The rows of a group lie close to one hidden flat surface of 10 dimensions, which passes through zero. Surfaces can cross.
In the rows, zero is written as 128.
Known rows, each followed by its group:
[112 104 106 122 161 134 158 130 179 100 114 147 146 148 182 142 144 132
 117] | J_793
[114 176  88 113 131  97 104 138 148 140  90 124 115 138 136 128 110 101
 111] | J_271
[163 103  91  85 110 144 103 156  91  95 130 135 112 119 142 108 123 105
 133] | J_370
[139  99 119 111 120 170 132 189 147 109 135 133 125 111 161 120 105 134
  93] | J_370
[138 116 127 116 121 156  79 137 151 111 131 124 115  97 112 170 180 158
  86] | J_105
[152 128 177 144  91 148 101 122  98 164 171  46 116   4 119 169 115 162
 135] | J_793
[170 102 115  87 108 112 110 140 142  83 183 114  85 127  97 135 146 150
 125] | J_271
[ 71 125  67  99 180 163 106 146 145 122 141  56 119 130 143 127 131 102
 156] | J_271
[119 191  74  95 184 105 164 181 149  67 129 119 214 149  84 106 113 139
 149] | J_464
[111 148 155 130 122  67  98 102 152 115 101 115 127 144 149 177 150 108
 137] | J_105
[168 144 184 143  98 115 173 160 102  94 128 105 157 107 103 128  71 108
 140] | J_464
[120 103 162 131 113 119 115 111 154 127  75 200  94 169 144 148 171 112
  78] | J_370
[133 137  99 133 112 113 144 137 192 133 116 151  67 194 139 115 111 115
  90] | J_464
[101 139 158 126 139 123 139 137 124 139 100 137 160 118 136  96 151 131
 164] | J_370
[119  99 117 142 148 151 149 121  96 135 104 181 155 146 146 142 111 112
 116] | J_370
[ 78 123 139 132 153 128 122 119  87 149 150  95 136 154 119 105 108  97
 181] | J_271
[140 137 156 119  97  87  65 145 124 109 132 114 133 117 117 162 164 146
 142] | J_793
[122 132  99 141 141 161 129 160 116 109 139 117 137 179  99 124  95 107
 119] | J_370
[117 139 114 144 135 210  93 162 140 109  75 105 142 139 127 116 176 112
 111] | J_464
[120 144 138 138 148 103 141 133 127 110 193 128 187 156 138 119  92 157
 133] | J_105
[150 106  91 138 130 172 127  76 117 128 120  94  97 101 165 164 125 100
 110] | J_370
[153 130  94 151 118 155 147 149 109 141 121 143 137 149 134 102  93 128
 132] | J_370
[132 115 147 125 121 137 146 139 146 139 124 141 107 111 108 132 136 143
 110] | J_105
[128 132 127 164 133 107 168 104 158 141 120 110 138 131 164 156 115 135
 148] | J_793
[136 115 172 181 111 202 134 160 167 122 133 109 134 145 108 118 170 172
 111] | J_793
[149  94 159 156 103 106 137  99 108 137 147 132 109 136 123 168 117 129
 140] | J_271
[142 103 133 111 119 172 139 166 196  87 129 141 109 123 181 130 123 131
  49] | J_464
[128 155  72 128 152 117 131  99 140 141 135  99 131 118 120 142 130 139
 144] | J_464
[117 161 122 128 137 115 103  76 161 119 135  47  87 127 103 153 161 109
 136] | J_370
[107 106 129 157 130 165 116 153 134 162  77 147 124 112 135 174 137 128
 101] | J_464
[153 104 109 158 119 182 115  69 156 146 165  97  82 110 151 159 148 154
  83] | J_271
[135  66 176  97 114 166  91 178  95  71 169 144 129 122 125 142 119 118
  87] | J_370
[124 106 103  66 134  81 114 139 129 102 131 200 110 148 146 138 113 109
  88] | J_793
[ 90 132 169  78 121  94  59 140  83 116 133 145 129 135 118  97 145  96
 138] | J_271
[141 107 140 118 103 135 113  99 128 126 100 147  85 134 169 114 149  97
 115] | J_105
[136 125  96 134 139 124 143 120 131 132 145 160 135 148 137 141  98 139
 102] | J_793
[ 97 123 102 148 141 164 152 187 101 188  16 150 121 105  65 154 128  99
 155] | J_105
[117 105 219 129 115 148  98 102  78 105 119 158 166 133 136  81 193 120
 149] | J_105
[129 144  95 128 128 103  89 131 160 124 108 135 129 134 156 179 148 140
 106] | J_793
[150 111 170 138 110 115 149 120  98 138 178 163 142 116 113 120  97 159
 117] | J_271
[134 112  70  93 128 164  85 138 172 114 159 102  75 124 159 125 146 135
  92] | J_464
[ 96  96 141 137 154 162 105 148  87 126 159 136 174 129 130 143 125 141
 132] | J_271
[134 132 121 131 130 138 126 101  87 137 164  70 136  90 131 116 112 124
 174] | J_464
[125 134 130 101 153 112 147 176  89  91 102 109 206  78 126 134 128 123
 198] | J_271
[137 167 141 164 128 146 141  97 122 120  90 104 152 152 117  98 152 108
 152] | J_464
[109  83 128 137 166 130 194  85 172 132 113 154 148  94 235 176 112 132
 104] | J_793
[117 133 134  90 122  95 149 123 140 140 110  99  76  93 135 118 105  85
 146] | J_793
[118 195 128 155 126 116 129 121 151 146 119  68 133 149  91  84 149 136
 178] | J_370
[116 129 173 176 130 154 138  84 139 151  90 125 139 117 139 144 168 133
 124] | J_105
[200 160  91 158 119 174 162 116 136 112 151 118 154 117  88  95 146 188
 126] | J_271
[108 120 162 132 128 143 134 165 151 112 102 141 135 159 120 103 158 127
 134] | J_793
[ 97 113 172 119 125 104 144 157 166 139  63 165 103 126 115 155 153 113
 117] | J_105
[ 75 103 148 114 143 105 123 134  96 166 112 143 126 120 135 117 133 109
 178] | J_464
[ 86 150 167 144 163  95 218 113 167 151 131  85 156 100 140 123  98 128
 173] | J_105
[123 111 156 120 109 130 120 130 131 130  76 158  97 141 129 120 162 102
 122] | J_105
[136 135  76 125 150 188 106 155 112 100 188 127 176 153 123  80 121 163
 111] | J_105
[107 144 133 153 127 137  96 112 118 164 112 152 135 137 147 134 116 122
  91] | J_271
[ 89  79 165 115 172 164 136 160  65  96 178 124 194 107 119 153  85 113
 131] | J_370
[146  96 198 120  89  93 133 130 128 126 142 157  97 114 128 143 122 132
 113] | J_793
[124 135  71 121 151 152 127 142 215 109 115 168 115 170 156 135 152 154
  50] | J_464

New rows, each followed by its group:
[150  99 135 108 111 103 131  87  97 119 135 119  88 110 142 152 109  89
 135] | J_370
[123 160 100 132 140 111 182 138 153 144 132 100 113 152  89  92  95 121
 157] | J_105
[ 96 159 181 116 136  99 113 127 169  89 122 116 147 168 105  99 191 131
 148] | J_105
[130 125  51 117 138 165  94 168 123 135  93 124 113 109 117 167 128 122
 109] | J_105
[148 143 111  97 122 109 133 103 123 104 171  58 104 107 137  96 107 110
 165] | J_464
[ 89 145 110 171 155 189 153 158  85 169  93  57 168 111 122 104  89  92
 200] | J_464
[122 163  84 126 148  90 124 105 129 141 118 128 137 145  90 144 145 136
 149] | J_464
[131 162 108 116 139 153 144 153 169 108  66 139 153 119 134  92 169 130
 119] | J_271
[102 134 173 136 137 118 147  61  90 169 117  82 141  45 181 126 112  97
 165] | J_271
[139 133  92 102 128 149  70 118 121  92 143 110 127 140 157 111 159 118
 119] | J_105
[154 119 147 126 109  82 116 164  78 106 145 157 168 132  94 160 106 139
 149] | J_271
[166 126 139  87 120 106 102 159  92  62  90 110 185  59 127 165 180 129
 180] | J_271
[102 136 160 118 145  65  99  39 100 126 125 123 117 140  87 169 176  99
 153] | J_370
[149 119 238 135  87 106 185 136  99 103 112 109 138 103 145  99  81  77
 158] | J_464
[103 138 118 164 154 116 136  89 114 150  77 174 180 150 180 154 134 116
 127] | J_793
[ 95 133 132 100 147 102 158 186 160 123 124  90 140  97 140 132 100 124
 165] | J_793
[114 132 163 146 117 118 114 112 115 138  67 144 127 145 124 133 165  97
 148] | J_105
[137 123 136 140 113 109 101 157 106 123 136 171 143 168 101 150 115 138
 111] | J_271
[130 101 134  76 119 104  90 153 133  97 114 188 109 139 128 132 167 126
 101] | J_370
[147 112  34 133 136 177 109 141 121 136 130 144 124 132 184 150  86 125
  80] | J_105
[143 136 144 133 117 108 143 144  75 147 150 118 133 108  46 122 107 139
 174] | J_105
[ 75  97 161  65 158 115 143 174 117 127 183 146 147  86 148  93  85 131
 125] | J_271
[128 163 111 139 142 150 138 100 170 112 146  86 128 161 128  82 151 138
 132] | J_105
[118 156  47 103 165 105  83  99 133 131 118 178 146 148 100 151 188 158
 114] | J_370
[155 108 137 104  95 134 159 114 102 153 107 115  50  93  89  83 132  96
 161] | J_105
[135 199 122 144 136 139 192 114 141 158  95 142 166 110 124  43 109 142
 123] | J_271
[115 150  72 155 141 131 120  92 147 197  73 151 119  78 194 203  91 122
  55] | J_793
[120 157 162 120 104  61 122 166 141 133 111 195 132 190  81  86 146 146
 142] | J_370
[136 133 137 130 118 125 109 133 123 111 160 109 114 148  94 137 120 128
 121] | J_370
[131 165 150 139 110  86 160 166 203 157 174 107 126  97 121 126  99 198
 115] | J_370
[125 109 130 180 144 119 150 149 173 114 138 171 197 171 177 186 132 187
 113] | J_793
[138 105  82 131 134 161 161 139 121 140 138 166 124 155 185  90  68 115
 101] | J_105
[117 139 109 113 147 130 100  69  99 130  83 114 138 104 142 115 196 108
 174] | J_370
[124  71 147  84 143 176 139 117 117 100 147 161 114 103 149 101 146 119
  93] | J_793
[147 137 117  85  99  93 152 155 198 140 114 101  77  59 186 105 124 144
 137] | J_370
[129 130 133 117 124  71 142 138  95 152 129  99 122  78  88 179  89 119
 171] | J_105
[143 145 124 171 106 182 123 134 170 139 107 112  87 171  90 108 157 138
  99] | J_793
[145 136 124 135  95  92 107 104 150 141 111 137  67 157 130 154 124 109
 100] | J_271
[109 143 116 140 124 141 130 146 114 153  86  67  98 127 119 112 111  76
 181] | J_464
[106 121 174 105 132  80 143 102 180 113 123 109 113  98 180 154 141 117
 127] | J_105
[ 98  91 182 172 132 112 168 112 101 157 118 143 134 163 135 143 102 104
 166] | J_271
[173 147  95 103 119 105 139 155 129 101 169 123 132 116  92 120 107 159
 131] | J_271
[146 137  78 123 126 141  93 144 125 129 188 123 129 127 109 141  99 164
  87] | J_271
[135 119  98  75 138  50 126 116  92 112 158 148 109 133  99 151  95 106
 150] | J_370
[134 163 104 105 138 148 114 102 155  90 100  62 113 128 142  90 176  95
 151] | J_464
[104  97  81 108 157 150 106 169 131 138 193 173 143 145 136 124 111 176
  98] | J_464
[141 151  83 169 139 167 115  99 120 141 134 115 154 143 127 138 137 149
 118] | J_793
[120 169  69 118 168 138 170 196 130  97 110 111 193 155  83  78 121 136
 184] | J_271
[149 179  89 171 141 149 142 130  94 158 131 128 203  98 122 133  82 161
 119] | J_271
[131 143  93 119 132 150 139 145 154 142 102 119 137  91 169 100 144 145
 141] | J_370
[179 135 159 164  92 109 139 105  91 129 133 149 143 136  95 131 129 148
 141] | J_271
[138 148 137 184 108 152  99 120 155 146 102 101 135 130 135 165 168 157
 121] | J_793
[119  64 154  76 162 171 148  88  65  95 163 166 149  87 160  85 136 108
 124] | J_793
[137 141  87 171 120 141 144 129 181 164  90 181  89 184 129 147 104 131
  51] | J_793
[121 144 101 149 139 107 110 115 102 140 121 110 161 124 157 177  99 116
 146] | J_105
[165 131 127 132 115 127 161 112 157 127 119 131 116 107 134 127 133 145
 117] | J_271
[138 128 157 149 104  99 130 108 143 141 115 124 110 128 139 152 135 128
 131] | J_793
[150 121 154  98  91 111  68 109 103 110 115 112  84 107  93 140 186 110
 141] | J_105
[131  87 179  92 109 124 129  90 139 106 105 148  69 121 155 110 172  93
 115] | J_793
[124  88  94  72 120 158  97 201 167 110 138  92  70  78 159 157 112 116
  90] | J_464
[142 133 140 105 112  84 108 115 108 123 158  77 120  71 133 155 120 130
 164] | J_793
[181 137 109 104  89 101  80 102 148  96 100  97  77  97 137 175 176 118
 118] | J_271
[106 137 142 113 134 102 133 153 125 136 118 106 142  90 138 137 110 119
 159] | J_793
[141 146 109 104 133 163 126 143 157 113 140 145 132 112 124  83 150 158
  86] | J_271
[143 146 123 166 110 153  77  86 111 124 104 135 133 180 134 120 175 120
 116] | J_105
[140 110 113 112 115  85 143 188 155 110 154 176 106 182  96 149  89 141
 107] | J_271
[103  98 166  82 127  96 104 149 139 112  98 178 131 103 169 153 148 115
 106] | J_793
